The same things were measured in two ways. Each way mixes the same 12 hidden numbers, adds some noise and spreads widely along 6 directions of its own, which tell nothing about the thing.
Some things both ways: the first way, then the second way.
[ 10 -14   9  10 -22  24   9  -8  19   8  10   3 -10  17 -25 -18  -9  -6
 -13  -5]
[  3  11  -2  24  17 -27  11  -3  15  -5   5  -3  -3   0 -20  18  21  -8
  -6]

[  4  16   2  -3 -12   8 -14  -4   2   3 -16 -14   6 -11  -5   1 -11  13
  -1  11]
[  2   9  -1   8  10  -6 -31  12  14   6  19  -6  -1 -10  -2  27  -7  12
 -19]

[ 13 -43 -13   8  10   2  21 -11  24  -9  14  18 -13  55  -8  22  35 -42
  -4  -5]
[ 18   6  -3  13  -3  -6 -19   6 -10  28   6   6  -9  -2   1  -2  25  24
 -18]

[-14  22  -9  -3  12 -15  -6  17  -9   4 -14  -7  23 -26  19 -12 -11  32
   5   5]
[  4  -5  -2  -2  -5   6   1  -4  -4  -8 -10   3   4   0   2  -1  -1   6
   0]

[-18 -16   3  -4   7  -7 -15 -13  28 -13 -18   9  -1  28   5 -37  26  -8
  -8  -4]
[ 22  -4 -14   4   8 -26  -9   0 -27  12  -5   9 -17  13  22   8  14  39
   1]

[-21  -3  16 -26   6  12 -40 -14   7 -19 -26 -18  -9 -20  -4 -42   2  -3
 -19  -6]
[ -9  -3  17   7  -4 -22 -43  17  -2   7   5 -11  -8   2  15   8 -17  12
 -15]

[ -8 -21 -13  -6  -5  13 -11  -5  24 -16  -8  -5  -4  32 -23  22  20  -1
 -21 -21]
[-17  16  16   7 -19 -13   2   1  14  28   3  12   5  11  -7   1  10   3
   3]

[  4  -2   2  -4   3  -4 -13  -2  -2  -4   8  -2   3   7  -7   9  21   1
   6   7]
[-18  11   5   2   4   2   3 -19  37  22  21   2   7  13 -18   5 -10  -2
   4]

[ 13  -6  10 -13  22  10  -4  -2 -24  -2  14 -19  -4 -18   7 -34 -18 -17
   5   7]
[ -4   1   1  16   3   6   6  -3  12  -2  -4  -3   7   0 -20  -9  13 -16
   5]

[ -3   0 -13  -3  12 -26  -9  14  -9  -8   2  14  19  27  13  -1   2   6
  -1  13]
[  1   6   8   5  13   7   3   9   8 -17 -10 -15  -8 -15  -5  10  -5  -4
 -15]

[ 18 -22  16   5 -17   7  -7   1  14  -6  15  18 -15  28 -13 -17   4   3
 -10   4]
[-18  25   2   7  13  -8  -7  10  45  15  21 -26  -3  -5 -40  19  11 -21
 -19]

[ -7   4   7  10  -2   2 -12   3   2   5   8   8   0  -2 -10 -11  -9  14
   1   5]
[ -2  -3  16 -11 -12  24  -5  12 -16  -2  -6   8   6   1  11 -14 -24   7
   4]

[ 21 -27  -2  -6  18   3  14 -13   1  -5  14   3  -2  11   6 -14  12 -31
  -1   5]
[  4  37 -18   5 -25   6  38  -4  -6  55  -3   6 -18   9 -36  -1  51  12
  -1]

[ -2 -11   3   4  14  -8 -18  18  22 -16   3   3  11  24  34 -43  17   9
   8 -17]
[  8   4 -14  -7  15 -25   4  -6  13  15   2  -2   1  13   1  18  15  17
   6]

[-13  10 -27 -33   4 -23   2  -4  -3  -8 -18 -33  22  28 -17  35  13   0
 -14   5]
[ 16  -7  20   6  -7  34   9  -1 -23  -3  -8  15   6 -14   9 -24   3  -3
 -13]

[  6   3   7  15 -10  23  18  -8  16  16  -1   4  -9 -10   2 -20   0   2
   1  -2]
[ 19 -22  -2  22  45   2 -18  15 -44 -39 -11 -20 -12  -5  12   5   8  13
  -1]

[-14   7  -4  -1 -25  19  25  -4   6   5   9  -5   3  -7  -3  45  23 -14
  -4 -18]
[ -2  14  -1  -8 -18   5  26   5  -8 -14 -22   7 -12   5   1 -12 -18  -8
  16]

[ -2   8  -8  -8   3   8   1   4  -3   2  -3 -28   3 -19  16  20  10 -14
  13   3]
[  8  15 -18   0  -2   8   3  -3   7  10 -12  17   5   7  -1   0 -18   7
   3]

[  5   2 -10  24 -10 -15  14   6   2   9  -3  40  -5  29 -14  21  -2  13
   2  16]
[ -4  -9  -9  -4   5  -2   6  -4 -12 -12  -5   4  -3  -2   2  -1 -11  -7
  19]

[ -3  -3 -13 -15  -5  11  14   8   5 -11   0 -16   4 -14   8  21  17  -8
  -2 -13]
[ -4   5   1   3  -7  -6  15   5 -11  -8 -27  -4   4   7 -11  -3  -7 -18
   7]

[ -7 -14   0 -22  26  -4 -11  -8  -2 -11  -7 -19  -1   6   6 -37   8 -13
 -10   1]
[  6   7  -4  12  -4  -9   1   6 -28  -9 -27  20  -1   6  11   5  -2   8
  -4]

[-11   3 -20  -4 -11   9   3  -9 -12  -6  -3   2  -4  18 -16  46  19 -10
 -19 -15]
[-11  -5  16   8  10  -1  -7  -3  14 -12   0  -5 -12  -5  15  -7  -9   0
   6]

[  0   1   3  -7   0 -11  -6  -3  -6  -7   3   3 -12  16 -10   3  -1  -6
   2  12]
[ 12 -10   8  -2   9  13 -18  10 -19  -6  -3   0   3  -5  18  -9 -15   2
  -2]

[ -8  -4 -18  -1 -12   1  -6  11  48  -9 -32  -1  12  22  -4  13  26  30
 -12 -11]
[-27  -5   4  -2   0  13  13 -16  -6  -9 -14   8  27   9 -10   1 -38 -30
  22]

[ -3 -28   5   8  25  -7   3  -5  21  -6  12  21  -2  49  -2 -32   9  -9
  -9 -17]
[ -7   3  15   2 -17 -15 -19   5  -5   7  17  22  -3  -9  15   6  -3   4
 -15]

[ -6   7  -7  13 -22  17  12   2  21   9  -3  -1   7  -8  -7  25  11  20
  -5 -15]
[ -6  11   9  -5 -12  13   2   6   5  20  10  -2  -4  -1 -14  -4   2   3
  -6]

[ 11 -12 -13  -9  22 -32   2  -4 -13  -6   7   4  11  38  -5  14  -1 -18
  -2  25]
[ 15  -6  -2  21  38   1  22  -8 -12 -26 -11 -11   3  -5  -9  18  18  -4
 -14]

[-11 -10 -18   0 -23  -5  19   9  22  -3  -2   6  10  23 -12  19  12  18
 -18 -10]
[ 11  10   7  -4 -11  -3  12  16 -15   4 -15  -4  -6  -8 -11   1  14  -4
 -26]

Other things, the second way, with their names:
<148>: [ -5  -3   0   1  -2  11   7 -10  -1 -28 -18  14   4   3  14 -14 -38 -18
  11]
<700>: [  1 -19  16 -15 -13  15  -8   7 -28  -8 -12   0  14  -2   9  -6 -13   4
  -9]
<585>: [ -2  -3  10   8  -1   9  29 -26   1  -3  -8  13  14   9   5  -8  -5 -15
  19]
<761>: [ -7  -2   3 -10 -16  12   1  -4  10  16  12   9   4  -5  -6 -18  -3  -9
  12]
<409>: [-16  -7   7  -6   6   4 -21   3 -12 -13   2   7   0  -7  12  19 -37  10
  -1]
<452>: [ -5   6  -2   1   8   1 -12  -1  32  17  21 -12  -9  -5 -15   4   1   5
  -1]
<438>: [ 14  -7  -4 -19 -13 -18   8  15 -37  -4 -22   8   5   9  16  12  16  24
  10]
<250>: [ -8  24  19  12   4  -9 -21  25  13   3  14  -9 -19 -17  -6  10 -13 -13
 -30]
<219>: [-17  30   1   2  -5   5  21   8 -10   5 -17   0  -6   7 -17  11  -8 -12
  -2]
<580>: [ -3  17  -6  -3   0  -1  21  -1   9   0 -14  -8  -3   0 -13   7  -5 -17
   4]
<594>: [  8  -6 -19  -4  27 -13  14  -3 -33 -23  -9   8 -12  12  16  16   3  19
  14]
<92>: [-11   4  10   6  15  12  15  21 -26 -38 -28 -12   0  -5 -10   1 -20 -27
   7]
<612>: [-17  -6  -7   3   8   7   4 -25   9 -13   5  11   1   1   4  -5 -31 -23
  11]
<521>: [ 21  32  -1  -8 -13   3   4  36 -12  10 -10   2 -23  -5  -9  -7  10  13
 -25]
<434>: [  7   2  -2   0   1  -3  14  -4  -7  23  -3  -6  -2   1 -13  10  34  19
  -6]
<574>: [-15  -2  15 -14 -22  18   3 -15  29   9  14  12  13  -8  -1 -17 -26 -24
  -1]
<829>: [ -5  -1 -10   5  -7 -10 -17 -10  -7  -5  -7   7  -3  18  15  17   1  30
   4]
<755>: [  1  19  -4   3  -3   0  -6  10   9  12   5   1 -15  -5  -1   7  11  12
 -10]
<209>: [  4  21 -17  -2  -9 -31  36 -24  -5  12 -10  18  -4  34  -1  22  12  18
   5]
<276>: [ 17 -18  16   8  12  -7 -11   4   2  19  13  -3   9  -4   2 -17  25   6
  -5]
<242>: [ -2 -17   1  -1  -1  38   0  -1   1 -30 -11  -7  10  -4   0 -32 -15 -19
  19]
<247>: [18  9 -4  9 -1 -1  6  5 -8 24 -7  4 -8  6  1 -5 39 23  8]
<155>: [ -6  11  23  16  -3  22   7  26 -11 -17 -22  -9  -1 -21 -17 -14 -14 -31
  -7]
<84>: [  1  -2   1   7   5 -12 -31  14 -12 -15   0   3 -15   1  18  11 -23  22
  -8]
<371>: [-12 -13   8 -10  -4   5 -32  -6  14 -10   8   6   7  -8  20  -2 -33  -8
 -10]
<865>: [ -4 -10  -2 -13   3  22  -5 -15  23   0  17  -2   7  -9   2  -9 -17 -13
   4]
<116>: [ -4   9   0   7   6   3  -2   3  21   5  15 -15 -11  -9 -16   2  10  -6
  -7]
<676>: [  4  14   0  14   5 -20  -4  14 -10   7  -4   4  -7   8  -1  14  13  15
   0]
<17>: [ -8  22   1  16   9 -19   0  -3  25   1  -1 -12 -14   2  -6  22   0  -6
   2]
<128>: [ -3  -8   5 -16 -22   0  16  -8  -6  -5  -2  17  33  17  -1  -1  -3  -8
  12]
<164>: [  1 -42  -1  -6  20  14 -25 -16 -10 -20  13   1  11  -5  25 -10 -19   5
  12]
<27>: [-28  10   9 -13 -10   5  22 -14   0   3   2  13  12  10 -13  14 -25 -17
   6]
<863>: [  1   4  -1   2   7   2  12  -1 -15  -9 -15  -1  -5   4   6   8  -4   6
   5]
<64>: [ -6  18   2  -5 -12 -16   0   8   8  13   8  13   8  13   1   8   0  -2
   7]
<197>: [-20  10  25  -1  10  -1  -8  36 -12  -4  -2 -23  -6  -5 -11   4 -10 -16
  -7]
<701>: [  1   7 -11   3   5 -15 -12 -10  24   7   8  -5  -7   2   2  21 -14  10
   1]
<636>: [  7  13 -18  16  10  -7  21  -4  -9  13  -2   6 -20   6 -19  -6  29   7
   7]
<491>: [-13  16  13  15  -5  -2 -16   3  27   9 -12 -13  10   7 -15  16 -10   2
 -23]
<207>: [  8 -10   4   1   1  -9 -23  14 -16 -20   9   4   4  -6  15   6  -7   0
  -9]
<113>: [15  4 -3 11 11  3 -9  9 -6  4 11 -5 -7 10  7 -1 42 24  7]
<331>: [ -2   2   7   3   8 -12 -13   6  27   6  23  -8  -8 -10 -10   5 -11  -3
  -9]
<661>: [-18 -20   7 -15  -1  28  -5  12 -34  -8 -15 -10   4  -5  -6 -18 -33 -10
   8]
<189>: [-10   7  -8   6  17   5  18 -22  40   4  14 -10   7  11 -24   1   5 -16
   6]
<756>: [ 13   2   6  -1   4 -12 -12  24 -13  -1   0  -8  -5  -3   7  15   6  20
 -15]
<536>: [-15 -12   1 -15  -6   4   2  -8  13  -4  -7 -11  13  14  -3 -18 -22 -22
  19]
<495>: [  8 -18   5  -7  -3  -1 -12 -18   2   5  16   9  -2   0  26  -3 -11  20
   9]
<429>: [ 12  -7  -9   9  15  -9 -17  11 -17  -1  -4  -7  -4  -3  -7   8   1  10
 -14]
<308>: [ -3  -3   8  14  31 -12  -2  -1  22  -4  23 -14  -4 -11  -9   9   7 -18
  -5]
<541>: [  8 -13  -8 -11  -8  11  10  -8  -6 -10 -22   7  17   7   9 -14  -4  -7
  24]
<862>: [ 15  -6   0  16  26 -20   7   9 -12   1   9 -12 -10   7  -9   5  42  22
  -1]
<685>: [ -8 -19  -1 -13   4   5   7 -14  -1 -15  -4  -1  19   1  -3   6  -8 -11
   3]
<381>: [  7  13   6   1 -26   2 -14   6  11  17  -1  10  -8   3  10 -16   3  12
 -10]
<127>: [-11   3 -11  15  11 -28   9 -21   4   2   5   1 -15  11 -14  16  -3   1
   0]
<656>: [  2  -9   6   8  26  12  -7 -17  15   7  19  -7  -2   3   7   2   8  16
   1]
<324>: [ -9   5  18 -28 -14  25   5  13  13  17   2 -19  -2 -14  -8  -4  -8   1
  -9]
<670>: [  0 -20   5  -3   8  -2   7 -10 -21 -20 -11  12  15   3  13  -3  -9 -12
  10]
<226>: [  7  21 -10  19   4 -11   5   1  17  30  16 -15  -3  12 -35   8  47   1
  -9]
<386>: [ -4 -18   0  13  26  20   9   0 -18 -28 -15  -3  11  -7  -3 -13  -9 -21
  19]
<124>: [ 16   8 -10 -11 -14 -13   1  -6  -5  23   5  25   7  14  17   2   8  12
   5]
<440>: [  0  26 -16 -10 -22 -14  -5  -4  27  45  34   7  -2  -3 -20  20  28   3
 -23]
<110>: [ 18   0   5  14  10   2  20   8 -15 -24 -24  10  19  19   5 -11   3   0
  15]
<108>: [ 14  -4   5  16  16  -7  18  -4   3   6  11  -6  -7 -13  -9  -9  41 -12
  -2]
<292>: [ -6 -28   8  -3   8  -3 -14 -10   1 -15  13   8  15  -7  -1   0 -12  -2
 -16]
<520>: [  2 -16  -6 -11 -13   0  10 -14  -2   3   6   8   3   4   1 -15   7   0
  13]
<694>: [  6 -25 -22 -11  19  13 -12  -8 -20 -14  10  -1  17   7   7  -4  -9  -6
  21]
<715>: [-15   3   3 -19   0   1  23   4 -12   6 -16  -2  -7  -3  -5   0  -8 -11
  14]
<646>: [ -2  -5  -4   6  25  10 -10  -2  -2   7   3 -18 -13 -16  -6  12   7  12
 -16]
<22>: [-11   9   6  11   3 -17  16   3   3  -6 -17   2   7   8 -19  10 -11 -14
   1]
<697>: [ 11  22  -9  -7   2 -22  21  16 -16   5   0   8  -5   9 -10   7  12 -13
  -4]
<433>: [ -1 -10  -7  -7  -7  -2   0 -11  14  21  14  -7   7  13 -10  -6   6   7
  15]
<868>: [ -4  -5   3   4  19  -2  -1   5 -12 -12  -2  -8  -5   4   2  10   3   9
   4]
<487>: [  5  -6   9   3  -9  11 -12 -13  17  13  13   5  12  -9  11   1   6   1
   4]
<410>: [-11  -1  -3   2   9  24   8  -8  22  -5   9 -20   3  -8 -25 -17  -2 -36
   3]
<805>: [ -3   6   9 -15  -5  12   5 -12   8  -4   4  16  10  -3  15   8 -32  -1
 -15]
<363>: [ 25   8 -30 -12 -12 -18  12 -11  -4  26   3  10 -16  12  10   6  46  31
  17]
<42>: [-16  16  12   3   7   3  28 -15  37  15  13  -3   1 -12 -25  -7  -5 -45
  -6]
<744>: [ 10 -26  16   2  25 -12 -25   9 -12 -11   8 -26  -9 -14   8  -2   0  -1
 -25]
<819>: [ 10  12  -9  13  13 -13   9  -9  12  -5  -2   8   0   6   5   9   9  -5
  10]
<513>: [ -5   3  17  13  -7  -1 -34  12  13  15  20  -6   2  -8   0   6   0   0
 -10]

Some of these things the first way, each followed by its name:
[ -9  14  -2 -14  -2   3  -1  -8  -4   1 -11 -25   3   4  -5 -29 -25   0
 -11  -8]
<108>
[-15  28 -11   8   8 -16  13  22   0  10   7 -12  28 -33  33  16  -2  28
  19  -9]
<805>
[  6  -4   8  -9  -8  15  -7 -12 -12  -5   8  -8 -15   0 -15   2  -8 -19
 -13   5]
<92>
[  5   6   4   3  38 -25  -4  -5 -29   2  11  10   2   1  23 -16   4 -11
  18  13]
<594>
[-20  10  -7  21 -18  21  13  -3  23  18 -12   3  -2 -17  -4  19  17  17
  -5 -15]
<84>
[  1 -11  -6  -3 -15   1   3 -11   7  -7  -1   5 -11  31 -29  24   6  -5
 -17  -3]
<670>
[ 11  17   3  20  -1  -1  17  10 -12  13  19  10   5 -18  20  11 -12   4
  22   2]
<865>
[  2   4 -12  10  20 -12  22  -2 -13   4   8  10  -2   0  17  28  12 -15
  15   6]
<612>
[ 14   0  -5  13  11 -23  20  13   2   5  10  17  12  12  11  25   0  15
  13   6]
<440>
[  9   4  15  16  -2  -6  -7  -2  16   7 -10  13 -13  12   0  -4  -5   8
  10  14]
<694>
[ 12  -7   9  13  -1   2  13   5   8   8  11  17  -9  -7  -6   5 -11  10
   5  14]
<226>
[  7  -2   6   0 -17  13   8   0  -3  -4  12   0  -6 -12   9  -2  -7 -13
  -3  -1]
<580>
[-12  10  14   0 -20  24  -8   3  30   4  -3 -31  13 -25  -9   7  -9  24
  -7 -27]
<128>
[ -3   2   3   9 -21  -4  -4  -6  10   7 -10  19  -3  25 -21   5  -7  14
 -16  12]
<116>
[ -1   8  -4  -6  13 -11 -10  -5 -21  -1  -5  -2  -2   4   3   8  -8  -3
  -6  12]
<755>
[ -9  -3 -11  13 -13   3  22   3  13   1   6  15  -2   2  -3   3  14   8
   0 -13]
<744>
[ -7  -1  -6  -3   6  12  -6  -1  10  -2  -9 -14   1   1  -3   6   5  -1
  -3  -9]
<676>
[  9  24   0  12  -2  17   8  10 -17  13  11  -7   8 -45  22 -13 -11  15
  22   0]
<452>
[ -2  12 -11  12  11 -15  -1   7   1   5 -13  12  12  11   9   2   8  20
  10   3]
<164>
[  5 -11  -4  -3  -5   3   4   3 -10  -4   9   7  -9  18 -21 -10 -22  -9
 -11  15]
<155>
[ 13   5  13  19 -24  13   3  -4 -16  14  14  22 -20  -4 -30 -21 -32  15
  -2  14]
<761>
[  2  -3  -3 -15 -18  27  22  -6  12  -7  14 -35  -2   0   4  -1  13 -25
  -5 -33]
<42>
[-21   3 -23   9  -8   7   5  -2  29   4 -13 -12  13  24 -16  47  26  11
  -7 -27]
<862>
[ -6   5  10 -16  10  -4  -6  -5 -29  -4  12  -6  -9 -18  -5  -7  -7  -9
  -4  14]
<381>
[ 20   6   6   8  25  -2   8  -3 -32   6  35   7   0 -20  22  -1   0 -19
  25   9]
<656>
[ -2   8   5  -4  12 -10  -7   6  -7   0   9  -8  10  -9  16   9   0   1
  10   4]
<189>
[ -6  -1 -14 -12  -3   6  -7   2  17 -11 -18 -19   8  21   3  -4  14   4
  -9 -14]
<247>
[ -6  -5 -16  -9   1 -16  -2  -4   2  -9 -11   3  -3  18 -12  59  17  -2
 -13   8]
<219>
[  4   3  -5  14   0  13   8   1   7   8  10   6   2  -4   7  -1   9   9
   4 -13]
<868>
[ -5  12   5 -11 -11   3   2  -4   4  -3  -3 -20  -4  -9  -4  15   3   3
   0  -7]
<124>
[  4 -10   6   9 -15  11   4  -6   9   1   5  12 -13   6  -5  -1   4   0
 -11  -8]
<371>
[ -3 -29   1  16   6   6 -11  -9  32  -7 -12  22  -9  24   5 -30  18  -9
  -7  -8]
<661>
[ 13 -11  -6   7  20 -16  15 -11 -31   9  17  22 -16  21 -16   6   3 -23
   8  28]
<636>
[  6  23   0  -3   2  -6   1   0 -34   5   9  -5  -5  -9 -10   4 -23   7
   8  13]
<308>
[-11  15  -1  10 -27   3  25   6  15  10   6  -4 -12  -5 -16  41   1  23
   1 -13]
<697>
[  2  -5 -11  -7  26 -17 -14  23 -18 -11   5   8  12 -25  16   9  -4  14
   5  24]
<491>
[  4  -4   0   0  12  -9  13   6   7  -4   5   4   4   8  25   4  10 -10
   6  -2]
<410>
[ -1   8   9 -10   2  16   9  -6 -13   2  12 -16  -9 -22   1 -16  -7  -9
   0  -6]
<250>
[-13   4 -17  -4   9 -23   6  -6  -5   2 -18  14  11   6 -12  14  22  15
  -1  21]
<127>
